Every row belongs to one group in each of 4 separate groupings. Each group adds its own fixed numbers to the row, and there is some noise. The rows also spread widely along 14 directions, which tell nothing about the answers.
In the rows, zero is written as 128.
Some rows, each with its group in each grouping after it:
[120  68 126  67 213 150 133 101 100  82 149 150  74 112 110  97 197  89
 154 137 184 130 150 184 156 143]	q_622 q_130 (3) (2)
[140 184  94 173 143 105 156 146 163  94 131  69 126  74 143 144 138  41
 145  83 159 168 105 111 129 130]	q_51 q_147 (4) (0)
[ 96  87 104 153 111 192 147  75 135 115 149 116 163 149 134 130 143 170
 134 136 121 101 141 182 104 118]	q_911 q_479 (1) (1)
[128 132 136 117 115 135 107 107 122 118 150 110 144 135 170 104 170 141
  94 113 112 113 133 156 163 133]	q_911 q_479 (1) (2)
[128  88 112 126 120 116 167 128 107 128 107 130  91 148 130 126  89 121
 119 132 109 164 149 112 116 101]	q_695 q_130 (2) (0)
[142 108 111  32 151 108 158 175 153  73  93 198 144  71 107 105 252  62
 189 139 123 142 165 113 139 142]	q_51 q_574 (4) (1)
[118 140 153 143 139 164 124  73 142 109 168 147 112 189  87 114 190  88
  77 174 150 104 127 104 123 150]	q_695 q_147 (3) (0)
[114  67 128 121  98  94 166 126  88 166 123 132 115 131 126 156 202  96
 124  85 142 153 183 142 141 138]	q_622 q_66 (0) (2)
[ 71  86 134 108  70 142 184 137 131 154  99 114 166 139 137 136 166 145
 115 151  83  64 171 131 121 104]	q_51 q_99 (2) (0)
[136 129  98 146 128 142 151 119 130 103 132 123 146 136 135 128 134 127
 134 121 127 143 130 149 114 120]	q_911 q_99 (0) (2)
[ 92  81 100 103 114 150 147 122 150 139  99 123 148 130 108 118 182 122
 147  93 144 103 150 172 110 103]	q_695 q_574 (1) (2)
[165 139 127 108 185 155 139 156 174  83 129  85 111 164 159 114 147 101
 100 119 173 141  99 163 131 138]	q_911 q_66 (0) (0)
[114 109 154 141 143 145 155 123 116 105 179 119  93 160 107 144 124 114
  80 148 186 160 123 136 124 165]	q_622 q_130 (3) (0)
[159 125 108 136 133 148 149  92 111 119  78  76 110 181 195 136 133  31
 117 160  90 143 154  94 152 123]	q_51 q_479 (1) (0)
[127 145  90 143 122 114 170 106 151 115 140  82 135 150 169 110 171 103
  97 103 108 141 145 152 137 116]	q_911 q_574 (0) (1)
[ 91 147 110 127  85 132  73 111  98 144 147 168 196 107  92 140 129 161
 132 140 122  59 129 106 128 130]	q_911 q_66 (3) (1)
[ 87 103 107 132  86 162 120  95 114 148 119  77 161 129 146 153 140 120
 126 113 134  79 152 171 140 128]	q_695 q_99 (3) (0)
[ 70 137 100 138 149 138 145  59  72 144 141  17 118 175 185 134  77  78
  77 156 127  63 132 135 173 131]	q_911 q_574 (3) (0)
[140 140 116 143 137 118 128 163 138 117 122 133 133 115 130 137 117 106
 120 125 141 148 109 105 120 122]	q_51 q_479 (2) (1)
[ 63 130 152 177  82  90 134  93 115 185 167 129 105 153  58 144 186  85
  56  91 189 113 151  85 118 146]	q_695 q_130 (0) (0)
[105 133 114 162 136 171  64  78 112 177 159 144 180 187  77 150 176 132
  85  95 193  63 139 161 119 129]	q_911 q_99 (2) (0)
[168 123  78 102 198 150 171 123 107  61 149 129 136 132 166 124 116 109
 148 155 111 170 142 166 131 131]	q_51 q_479 (2) (1)
[139 115 122  78 100 131 127 150 120  95  91 153 167  85 133 155 190  81
 176 137 126 135 157 116 146 160]	q_911 q_99 (4) (0)
[142  80 126 146 106 142 102 117 130 140 144 181 113 148 100 116 160 169
 108  91 143 159 144 162 118 107]	q_695 q_130 (3) (1)
[105 115 139 118 169 149 116 114 116 113 146 100 104 125 160  88 132 143
 108 143 115  69 117 150 161 102]	q_695 q_99 (3) (0)
[126 123 132  63 103 166 127 129 194  59 108  83 139  90 153 126 201  58
 150 142 167 132 122 162 153 174]	q_622 q_574 (0) (0)
[139 162 124 147 124 129  75 131 155  98 155 168 138  94  97  97 164 123
 133 111 148 136  93 120 130 121]	q_695 q_574 (3) (2)
[ 89 100 134 135 100 147  95 116 177 111 139 130 119  72  88 110 160 134
 152  95 175  97 101 143 118 128]	q_695 q_66 (1) (1)
[145 132 150 117 190 163 109 144 158  85 151 143 101 162  89 124 151  93
 108 151 212 131  87 126 119 161]	q_911 q_66 (3) (0)
[149  82  96 102 160 139 141 142  90 120  67 117 116 111 166 151 136  64
 173 148 118 125 143 129 154 117]	q_51 q_147 (3) (1)
[ 95 152 113 136 173 133 131  87 116 109 166 117 114 135 130  87 138 121
  97 150 134  80 126 123 136 113]	q_622 q_130 (1) (1)
[ 96 108 118 141 108 112 120  78 130 125 158 120  95 106 124  94 143 129
 121  88 123 136 144 132 148 103]	q_622 q_574 (4) (0)
[102  79 144 137 105 133 135 110 135 161  92  76  92 176 134 155 156  57
  87 120 179 119 135 114 136 153]	q_911 q_479 (1) (1)
[147 106 129 100 138 146 163 109 119  88 136  90  81 181 180 120 108  84
  76 177 124 161 142 139 158 157]	q_51 q_130 (3) (1)
[113  75 144 117 101 138  95 155 154 166  80  94 115 121 128 148 206  77
 125  74 195 116 130 158 149 129]	q_622 q_574 (3) (0)
[ 92  93 113 103 117 148 180 121 178  87  86  85 100  95 135 105 132  93
 171 149 119 108 130 128 111  99]	q_622 q_66 (2) (0)
[121 116 130 160 101 125 115 108  85 144 145 102 138 119 153 158 140 119
 121 113 133 121 135 131 154 141]	q_911 q_66 (0) (0)

New rows. What belongs after each?
[123 132 137 105 127 106  95 123 166 118 123  94  81 134 158  76 148 111
  77 105 130 113 113 123 166 113]	q_911 q_479 (3) (1)
[104 134 116 122  99 158 119 106 126  96 101 129 148 110 116 135 104  83
 159 185 118 102 114  77 123 137]	q_695 q_574 (1) (0)
[100  80 154 162 107 160 154 127 143 173 121 120 141 173 114 147 185 130
  93 114 158  95 135 150 113 114]	q_51 q_147 (4) (2)
[110 107  92 109  86 128 178 112  78 127 100 102 163 130 179 161 134 108
 142 169  65 105 171 127 148 132]	q_911 q_147 (3) (1)
[121 113 109  55 109 139 116 119 142 122  79 105 127 144 155 109 158  85
 113 142 121  91 154 139 157 128]	q_695 q_130 (3) (1)
[154 137  73 127 200 172 170 106 149  95 140 139 162 184 146  77 173 173
 124 110  92 112 144 197  98  65]	q_911 q_147 (1) (2)
[152 120 126 116 101 146 155 149 164  87 129 112 138 135 166 124 158 141
 113 118 123 166 135 164 129 131]	q_911 q_130 (0) (0)
[101  72 122 150  98 140 130 115 116 168 102 137 143 119 117 150 214 109
 145 107 144  98 167 144 127 116]	q_622 q_99 (0) (1)
[143  93 108 126 114 134 176 149 106 150  91 159 165 162 144 144 200 119
 141 147  76 118 176 127 112 106]	q_695 q_66 (3) (1)
[111  42 115  82 138 151 181 148 125 130  68 100  99 152 148 143 144 102
 137 149 138 120 152 155 130 117]	q_622 q_147 (3) (1)
[131 128 118 137 141 127  97 145  61 153 133 171 168 135 112 167 147 122
 119 142 154 104 135 113 135 145]	q_911 q_130 (3) (1)
[140  89  86 156 165 152 110 113  97 167 104 149 126 169  84 162 146 101
 139  82 181 140 145 147 104  96]	q_622 q_147 (3) (0)
[134 154  88 158 125 119 139  82 146  88 137 101 117 101 150  96 159  92
 144  97 108 145 128 136 136 107]	q_911 q_147 (1) (2)
[130  95 107 147  65 156 172  83 165 110 151 156 114 221  97 116 108 171
  70 136 111 189 157 139  79 116]	q_911 q_130 (3) (1)
[110  86  80 186 148 142 147 110  97 195 100 156 154 192  76 164 154 104
 132  99 161 115 157 117  79  89]	q_911 q_574 (4) (1)
[ 94 120  97 133  76 147 110  87 126  98 144 111 145  87 110 146 101 121
 154 119 149 144 127 147 125 143]	q_622 q_479 (3) (2)
[105 161 112 135 195 169  95 100 130 131 130 115 151 148 106 114 156  89
 114 136 168  40 107 122 128 109]	q_51 q_147 (1) (0)
[138  83 134  45 171 138 118 133  96  92 104 135  85 135 135 133 144  64
 135 167 159 145 146 120 164 162]	q_622 q_479 (3) (0)
[133 135 150 139  55 122 126 166 149 129  94 100 140 109 171 140 144 101
 121 139  98 121 121  94 145 126]	q_51 q_66 (3) (0)
[ 94 111 103 167  48 136 139 111 146 158 103  78 165 102 132 171 169  90
 144  78 141 117 153 154 121 127]	q_695 q_99 (2) (0)
[132 146 131 160 106 132 104 124 127  91 140  93 121  81 176 117  92 131
 133 126 101 141  96 113 151 126]	q_695 q_479 (1) (0)
[133 101 132 169 171 120 128  76  51 145 159 141  66 190 115 134  86  95
  83 144 138 153 141  79 141 130]	q_695 q_99 (4) (0)
[176 138 136 110 164 167 125  92 110  77 148 106 113 168 219  83 137 136
  93 174  55 120 127 149 176 122]	q_695 q_147 (1) (0)
[115 111  80 104 154 178 110  93 111 134  82 151 158 167 105 119 130 120
 153 145 117  71 158 125 107  83]	q_622 q_99 (1) (0)
[136  89  81 183  51 115 138 101 118 151  88  69 129  85 171 177 150  83
 168  43 121 190 161 159 138 108]	q_622 q_147 (0) (0)
[158  64 105  78 143 140 121 122  84 147  66 130 114 186 151 161 150  64
 124 131 145 156 175 130 147 143]	q_622 q_479 (1) (1)
[141 115 118 168 124 124 151 151 115 151 102  78 120 166 172 162 120  92
  92 110 143 150 132 124 130 129]	q_622 q_99 (1) (1)
[152  94 136 158  98 121 120 159 109 160  96 147 136 143 131 166 159 120
 120 105 142 153 126 119 126 123]	q_911 q_147 (0) (2)
[143  99  95 151 100 142 165 126 136 128 101 112 121 149 149 129 124 133
 129 105 101 167 153 151 106  86]	q_695 q_130 (3) (0)
[ 98 146 112 101 126 122 107  95 123 121 135  98 121 138 141  94 116 115
  93 130 119  91 127 128 156 122]	q_695 q_479 (3) (2)
[193  82 160 135 168 156 131 185 108 100 119 143 104 147 167 153 135 106
 123 144 152 194 105 132 144 152]	q_51 q_574 (1) (0)
[140 113 139  63 172 156 143 159 153  52 120 101 101 119 168 106 103 129
 126 167 137 139  97 145 144 141]	q_911 q_479 (0) (0)
[135  86 128 152 126 103 116  82 116 145 118 109  47 151 138 123 146  57
  97 102 153 169 140 104 152 129]	q_695 q_479 (0) (1)
[150 115 160 125 120 123  99 119  85 100 120 140 100  89 187 115 163  84
 135 195  91 119 128  91 187 144]	q_622 q_130 (2) (1)
[125 134 179 145  68 139 140 127 193  85 152 107 105 114 141 116 200 101
  95 146 125 144 109 116 142 158]	q_695 q_147 (3) (0)
[115 127 123 137 142 111 143 104 105 134 155 115 114 148 135 119 163 107
  87 104 128 134 151 124 140 127]	q_695 q_479 (1) (0)
[118  72 157 102 122 142  98 144 114 156  77 100  96 143 148 140 123  92
 110 128 156  94 124 115 160 132]	q_695 q_99 (4) (0)
[143 147 120 176 164 158 127 119 126 139 113  99 135 170 175 103 139 116
  99 135  92  81 123 121 132  76]	q_51 q_99 (1) (0)
[149 129 124 135 120 134 127 146 132 101 152 142 136 132 139 118 134 162
 107 109 134 160 120 158 129 123]	q_911 q_130 (3) (2)
[158 108 121  70 148 127 119 120 106 113 133 154 132 135 152 111 232  88
 122 115 121 133 177 170 176 144]	q_51 q_99 (3) (2)
[149 119 109 111 108  93 125 122  47  93 151 118 126  62 174 164 127  84
 165 124 112 183 154 124 182 171]	q_622 q_66 (3) (0)
[182 144 112 149 108 158 110 151 168  87 113 180 163 128 110 143 184 111
 154 137 139 168 111 121 102 138]	q_911 q_147 (3) (1)
[148  92 133 108 143 146 123 153 111 101 125 137 115 123 155 132 133 131
 131 154 131 144 126 143 148 142]	q_622 q_99 (3) (1)
[133 109 144 151 232 145 156 131  61 181 158 133 124 233 135 133 192 110
  57 145 148  72 154 140 137 113]	q_51 q_66 (3) (0)
[120 123 114 139 132 120 194 123 151 126 152  66 114 168 157 126 152 110
  72  78 148 161 155 173 125 128]	q_695 q_130 (4) (0)
[128 109 148 156  35 148  62 100  62 135 155 147 159 110 149 167  88 163
 116 148 105 133 124 124 164 165]	q_695 q_99 (3) (2)
[135 163 124 208  43 122  86 117 137 176 124  93 172 131 160 153 152  99
  92  86 113 120 123 109 144 112]	q_51 q_574 (2) (0)
[143 148 115 140  68 131  92 130 125 107 118 101 163  95 167 155 100 126
 135 121 111 138 107 123 149 136]	q_911 q_147 (2) (0)
[130 119 117 120 113 136 155  93 118 100 110  85 116 133 184 118 150  59
 127 164  95 134 143 120 163 135]	q_51 q_574 (0) (2)
[164 118 108 150 106 131 132 144 154 137  66  97 122 142 146 170 195   5
 134 105 167 171 144 114 129 145]	q_51 q_479 (3) (1)
[113  88 114  65 122 112 146  72 112  81 135 129  71 111 132  97 148  81
 138 141 111 153 172 125 164 140]	q_622 q_99 (2) (0)
[132 122 136  98 144 170 128 134 159  99 117 118 125 158 155  94 111 162
 105 157 105  99 110 136 129  99]	q_622 q_147 (4) (0)
[ 74  72 157 113  75 160 150 122 140 111 106  95 117 103 135 139 151 101
 143 173 130  96 126 126 140 145]	q_695 q_574 (3) (0)
[118  90 159 129 131 108 153 133  97 100 162 137  97  84 162 122 152 127
 132 152 103 149 132 114 164 149]	q_695 q_479 (4) (1)
[148 112 101  77 201 135 178 157 167  75 112 106  90 138 156  80 153 121
 123 101 137 157 138 177 121  91]	q_622 q_130 (1) (0)
[ 89 123 143 178 123 128 171 109 142  96 185  76  93  99 143 117 138 105
 110 131 142 142 107 132 140 135]	q_51 q_574 (3) (0)
[120 113 103 103 123 158 125  86  86 137 129 139 170 192 117 157 146 101
 109 160 139  95 162 125 130 163]	q_911 q_66 (1) (1)
[159  85 109 103 144 117 175 145 100 116  99 139 100 153 152 141 155  91
 131 145 110 178 163 124 138 128]	q_622 q_147 (3) (1)
[149 115  91 133  86 147 170 120 149  82 133 110 150 135 169 133 113 133
 135 140  87 181 138 159 120 133]	q_695 q_574 (2) (1)
[ 69  75 126  55 155 153 131 179 144 139  97 139 139 139  82 125 123 162
 118 138 178  58 119 148 107 115]	q_695 q_479 (3) (1)
[133 133 119 122 109 107 137  99 143  93 124 131  97 101 152  75 204  86
 138 123  77 135 152 119 156 107]	q_695 q_99 (3) (2)
[134 101 129 149  73 109 108 119  97 111 129 134 111  73 154 133 112 136
 147 113 116 168 125 125 153 130]	q_911 q_130 (0) (2)
[183 113 181 187 101 122  99 171 138 156 115 109  86 165 162 153 159  92
  61  96 172 186 104 110 146 144]	q_695 q_130 (0) (0)
[113 135 127 157  32 120 146 133 121 111 193 158 168 112 119 142  84 229
  98 115  77 175 129 131 111 130]	q_695 q_147 (3) (0)
[107 211 105 218 187 123 132 125 109 157 170  60 153 166 169 111  99 141
  60 117 115  68  97 118 125  73]	q_622 q_479 (3) (0)
[133 124 147  95 119 159 101 101 128  71 190 142 129 123 136 113 104 174
 101 143 129 141 111 155 155 162]	q_695 q_147 (4) (0)
[144  87 126  92 129 137 126 129 137  79 129 103  75 118 141 134 100 101
 127 113 173 193 122 152 149 158]	q_622 q_99 (0) (0)
[107  64  97  62 171 180 164  84 119  63 120 121 106 125 143 108 106 129
 167 191 115 103 136 171 137 126]	q_911 q_147 (2) (1)
[116  93  58 136 139 125 207 130 105 158  79  66 140 171 142 178  95  85
 136  80 150 161 163 161  99 105]	q_622 q_147 (4) (2)
[124  88 109 109  82 120 142 125 123 117 102 144 136 102 113 150 183  90
 159 101 144 163 161 140 131 147]	q_911 q_99 (0) (2)
[123 108 120 150 108 137 125 108 115 128 138 113 132 126 156 117 144 136
 120 106 112 132 129 151 143 115]	q_695 q_574 (1) (2)
[144 106 122 181 133 157 113 143  76 146 128 159 178 130 127 182 150 138
 151 120 140 135 131 129 113 129]	q_911 q_479 (1) (0)
[137 115 102  79 126 122 151 106 150  94 148 174 113 158  82 115 192 100
 110 122 146 173 164 135 118 146]	q_622 q_147 (3) (1)
[107  27 161 166  26 170 113 112 126 154  68 170 115 118 119 135 127 151
 164 173  84 120 126  95 113  94]	q_695 q_574 (2) (2)
[119 142 103 101 120 138 130  83 108 109 131 160 147 171 110 114 108 131
 112 164  89 111 151  90 123 117]	q_911 q_147 (4) (0)
[155 135  97 117 152 122 112 141 107  99 124 149 141  86 137 123 151 100
 161  99 131 154 136 139 145 124]	q_51 q_99 (1) (2)
[121  76 165  95  59 132 146 151 176 102  69 105  98  88 158 123 219  52
 153 151 126 138 129 119 158 151]	q_695 q_574 (3) (2)
[141  90 113 115 104 102 117 111  83 143 120 126  98 130 156 132 130 111
 114  94 111 164 156 140 169 121]	q_51 q_147 (3) (2)
[ 59  89 127 178  85 120 157  87  85 186 117  65 132 114 133 176 165  71
 126 115 146  76 148 135 142 132]	q_695 q_147 (2) (2)
[154  91  99 126 140 131 114 102  42 171 116 157 124 214 112 175 107 100
  93 122 139 157 170 117 134 136]	q_695 q_147 (3) (0)
[164 149 130 144  78  99 145 121  89 141 118 120 152 160 188 146 173  79
  96 136  71 166 170  92 161 144]	q_622 q_479 (4) (2)
[ 76 148 115 122 182 109 140  96 129 101 141 134 114  76 115  58 209  97
 152 130 112  48 133 112 142  89]	q_911 q_99 (1) (2)
[139 132 127 115  89 164  28 119 133 122 121 180 147 132  91 115  73 171
 125 136 140 106  91 111 124 118]	q_695 q_66 (3) (2)
[142 100 127  32 171  92 154 143 100  83 135 126  78 127 184  82 146 121
 101 150  87 148 156 137 184 139]	q_695 q_479 (3) (1)
[160 145 126  80 108 182  99 117 159  75 123 113 158 178 172 114 101 145
  92 176 104 125 115 143 142 144]	q_911 q_479 (2) (0)
[105 108 152 117 114 134 112 106 184  93 133 100  51 137 127  74 102 133
  88 126 138 133  96 114 139 106]	q_911 q_479 (3) (0)
[175 165 132 113  96 163  76 144 183  76  90 116 144 131 159 120 133  99
 117 145 141 140  95 117 139 139]	q_911 q_130 (0) (0)
[ 87  51 125 126 171 124 231  82  86 112 162  64  56 146 167 121 151  97
 107 136 133 150 176 181 150 128]	q_622 q_130 (2) (0)
[ 92 155  84 117 109 116 168  71  99 113 163  72 144 141 159 119 119 108
  93 114 102 118 171 148 145 133]	q_695 q_130 (1) (0)
[ 88 125 136 136 115 144 137 146 142 113 134 136 156  98  90 155 152 104
 136 158 168 101 109 102 108 159]	q_695 q_479 (0) (1)
[116  91 137 148 122 157  74 107  96 143  92  83  98 111 173 130 100 109
 135 139 124  80 109 126 167 107]	q_695 q_99 (3) (0)
[109  82  90 104 101 134 119  92 141 147 104 166 133 149  82 120 178 104
 133  93 143 131 171 133 115 108]	q_51 q_574 (1) (1)
[ 77  88 128 118 142 170 171  87  98 100 151  83 103 131 153 117  91 133
 118 178 120  89 137 157 144 122]	q_51 q_130 (3) (0)
[132  98 145 116 171 155 154 164 153 124 136 133 118 164 136  96 193 156
  91 120 150 112 124 185 123 105]	q_695 q_130 (3) (2)
[171 129 110 123 122 151  62 133 177  92  75 108  93  97 160 100 112  75
 158 119 135 135  91 116 150 106]	q_51 q_66 (3) (1)
[133  77 179 181  92 138 153 106 137 158 151 131  86 197 134 128 181 138
  59 119 121 157 141 119 127 123]	q_695 q_147 (4) (0)
[124  57 110 137  44 138 154  78  57 173  99 133 151 174 131 205 150  85
 129 137 114 162 198 131 133 157]	q_622 q_147 (2) (2)
[ 79  87 121 133  78 107 145 116 139 149 123 125 124  94  98 132 199 110
 136  76 156 125 160 148 127 123]	q_622 q_99 (0) (2)
[110  79 154 124  92 161 142 134 129 134 135 175 137 158  80 153 171 147
 112 151 146 126 140 124 104 141]	q_695 q_147 (3) (0)
